The first 5 rows are patterns. Each new row is the sum of 2 different patterns, raised or lowered, with some noise. Before adding, each is slid sideways (what falls off one end comes back at the other) and multiplied by a number that may be negative. Names go in the order of the patterns.
In the rows, 128 means zero.
Some rows, each with the names of its patterns after it:
[159 160 150 154 120 145 142 148  99  98 151 100 160 101 145 102 159 132
 117 117 147 158 146 122 136 155  94 159 148 153 125  96 129 152 147 156
  95 146 149 120 122 130]
(4)
[119 154  99  98 107 102 146 114 146 137 141 131 112 127 130 163 159  99
 158 150 157 126  97 143 122 163 103 125  92 129 114 154 128  97 102 107
 108 136 153 110 150 120]
(3)
[125 155 156 153 154 154 161 103 146 145 127  92 127 134 127 101 116 119
 109 100  94  97 160 150 135 153 103 127 129 157 131 107 133 132 111 141
 110 153 133 124 133 120]
(1)
[111 146 127 159 120 145 107 135  98 161 132 117 127 159 101 159 132 160
 126 161 104 105 123 147 122 157 147 158 123 135 114 125 149 113 154 125
 154 162 100 158 118 121]
(2)
[128 102 151 137  99 142 116 102 103 137  94 135 117 113 121 145 124 129
 135 130  92 133 149 101 124 132 138 150 102  94 136 152 103 142 100 162
  94 162 117 125 143 160]
(0)

New rows, each followed by the names of its patterns:
[160 145 144 147 146 171 133 115 116 132 143 152 112 133 113 154 132 121
 125 125 162 102 126 154 124 148 151 133 107 137 113 125 122 155 111 124
 135 156 136 154 132 141]
(1) (0)
[165 161 170 118 182 134 152 138 162 113 166 166 149 129 149 148 133 122
 166 172 175 157 143 187 143 168 148 147 205 153 151 154 172 130 175 133
 165 128 177 167 187 127]
(1) (2)
[129 103 132  85 142 107  97 115 143 151 146 121 138 124  90 149 129 113
 106  84 110 116 120 133  70 112 110  84 123 129 144 152 115 136 107 143
 128 118  89  86 121  93]
(4) (1)
[151 110 160 162 135 103 112 156 109 167  92 151  77 153 112 146 140 127
 109  95 127 143 132 125 139 106 106 157  82 112 107  97 139 130 141 139
 141 132  93 132 146 137]
(3) (0)
[103 106 100  58  69  56 125  79  92 103  86 108  60  78  65  57 120  64
  93  88 129 105  80  94  81 105 101 112  94  69 102 112  83  57 101  81
  87  53 123  49  99  97]
(4) (2)
[198 141 171 149 182 161 134 160 180 115 167 127 136 117 179 141 164 136
 145 135 161 139 160 158 166 130 149 184 119 158 143 147 193 117 135 168
 184 128 168 116 192 118]
(2) (0)
[115 173 113 152 118 162 156 138 138 133 141 176 121 133 142 125 185 147
 165 117 141 147 184 157 171 105 158 182 157 153 160 158 149 171 145 143
 163 135 179 146 139 177]
(4) (3)
[127 148 110 160 105 136 146 132 140 132 132 152 121 123 152 111 118 117
 142 156 132 101 108 132 143 116 105 142 155 127 117  97 133 119 158 125
 132 110 154 170 135 165]
(4) (3)
[181  77 157 161 119  93 130 160 152 125 140 114 124 115 114  75 133 170
 106 177  83 141 106 184 134  99 123 148 139 155 108 158 156  96 160 139
 149 148 123 148 171 168]
(4) (1)
[114 116 137 119 162 114 100 115 116 144 117 105 119 105 150  93  89 146
 112 114  85 100 124  96 135  92 130 110 167 148 114 132 102 163 127 156
 112 117 119 144  99 105]
(4) (3)
[152 187 127 153 169 144 167 135 144 158 184 149 145 172 150 209 176 178
 162 208 101 163 168 192 147 151 173 199 166 185 112 166 190 133 169 155
 206 210 151 202 139 163]
(4) (2)
[130  73 136 110 121  99 127 138  90 110 141 133 150 115 157 126 163 111
 105 140 121 130 105 116  88 116 135 131 101 119 104  99  98 108 156 131
 125  95 127 125 119  71]
(3) (0)
[ 87 117 120  87 113 142 140 116  93 122 100 115  83  86 130 124  91  88
  65 150  64 111  76 110 143 114 115  65 144 115 124 117 115  71  94 141
 112 132 119  95  83 133]
(3) (0)
[148 144 162  94 140 105 115 126 144 115  87 114  95 119 131 145 111 161
 121 121 157 108  85 117 122 129 118 150 146 154 119  95 132 145 146 162
  89 175 129 176 123 103]
(3) (0)
[156 152 157 155 151 154 137 136 165 172 152 173 135 150 124 192 118 138
 144 166 163 130 149 137 165 140 198 139 153 122 157 192 170 154 155 134
 162 157 128 164 166 139]
(4) (3)
[127 118 162 129 144 134 124 146 130 125 152 130 130 152 114 148 115 168
 142 142 154 146 143 129 152 122 102 152 109 136 106 146 102 153 132 118
 127 152 145 144 134 139]
(4) (0)
[160 183 191 132 184 146 175 162 183 150 178 154 190 139 128 134 175 153
 158 187 146 132 143 145 208 162 133 142 154 172 165 146 187 164 180 120
 121 140 151 166 164 160]
(4) (2)
[192 112 164 183 129 152 105 122 137 153 117 204 109 141 103 153 150 173
 126 117 118 204 104 151 157 178 138 145  94 101 115 170 120 157 141 198
 168 129 159 110 189 116]
(4) (2)
[106 102 120  86  88  71 100 108  74  97 111 135  83 110  63 124  96 139
 101 135  68 103 132 118  97 136  80  88  94  96  86 128 106 125 109 122
 100  80  94  98  96 107]
(3) (2)
[148 107 116 124  95 143 164 102 106 129 104 149  83 158  88 113 107  88
  72 103 124 112 102 138 107 155 144 140 109 169 120 135 147 145 123 144
  99  99 113 139 131 100]
(1) (0)
[139 131 151 127 146  82 107  78 134 108  86 149 138  89 157 162 158 119
 158 132 115 132 164 148 185 173 123 104 125  91 149 148 112 124 122 171
 155  97 170 108 136  86]
(1) (2)
[ 99  92 120  75  57  66  62  56  75  94 109 135  98 109 100  71  70 102
  79  98  90 116  92 125  88 104 102  96 134 120  71 148 139 149 119  91
 139  71 146  91  94  36]
(3) (1)
[ 96  82 135  90  72 102 136 137 127  75 152 134 138 117  98 146 125 107
  60  92  50 126  89 125  77  72  94  77  80 124 114 100 101  93  97 121
  82  78  60  52  96  66]
(3) (1)
[ 77 128 116 156 129  87 143 102 113 108  76 168  98 129 134 134 104 144
 109 148 125 159 137 135 103 128 133  99  94 152  91  98  81 119  76 127
 123 107 127 144  99 121]
(1) (2)
[142 119  94  93 102 140  80  96  91 106 125  83 107 115 152 126 160 102
 129 103 138 143 123 137 138 103 110 119 120 125 127 104 132 139 155 155
 123 143 123 138  95 127]
(3) (1)
[146 148 118 140 156 146 158 130 166 167 144 147 157 149 172 164 155 115
 149 150 150 104 111 148 108 145 100 134 137 172 144 144 118 152 161 165
 134 131 162 116 151 159]
(4) (1)
[192 166 152 159 161 172 188 173 174 145 194 163 156 144 128 173 119 169
 145 195 121 164 173 133 160 146 205 144 155 162 169  97 181 191 159 143
 142 142 186 190 197 110]
(4) (0)
[164 174 200 169 136 124 187 140 163 169 147 203 203 141 152 126 139 152
 139 134 118 160 169 141 110 131 165 137 106 113 152 171 141 156  91 145
 128 160 126 132 145 134]
(3) (1)
[133 152 140 122 183  77 124 117 127 127 123 108 107  81 143 102  92 108
 103  98 125 113 114 122 113 108 114 132 154 134 111 157  83 159  96 169
 104 122 140 130 107 121]
(4) (1)
[ 94 107  93 131  90 116  77 137 142 123 119 110 118 101 139 129 121 113
 128 159 131 136 122 108 108 120 115 121 139 116 121 158 126 132  90 141
 100 129 102 124 115 121]
(3) (2)
[170 131 127 117 144 155 136 117 170 115 157 151 180 146 182 126 156 143
 140 112 150 137 142 141 168 145 108 171 134 122 144 106 172 181 144 111
 168 115 175 102 186 105]
(2) (0)
[173 150 158 109 152 112 164 153 152 180 155 182 148 145 141 112 176 118
 163 175 174 136 131 107 184 118 160 128 186 147 144 171 132 141 183 147
 151 132 141 125 201 196]
(3) (2)
[134 160 133 160 144 169 160 166 142 137 118 188 137 135 136 172 157 161
 159 151 169 174 162 139 159 150 151 189 182 181 166 153 131 161 152 151
 174 136 189 190 152 189]
(3) (2)
[109 150 158 159 148 124 134 156 130 151 139 176 142 153 162 138 138 164
 138 125 109 158 109 173 140 153 118 159 127 128 119 155 154 158 140 133
 163 112 160 136 137 154]
(4) (2)
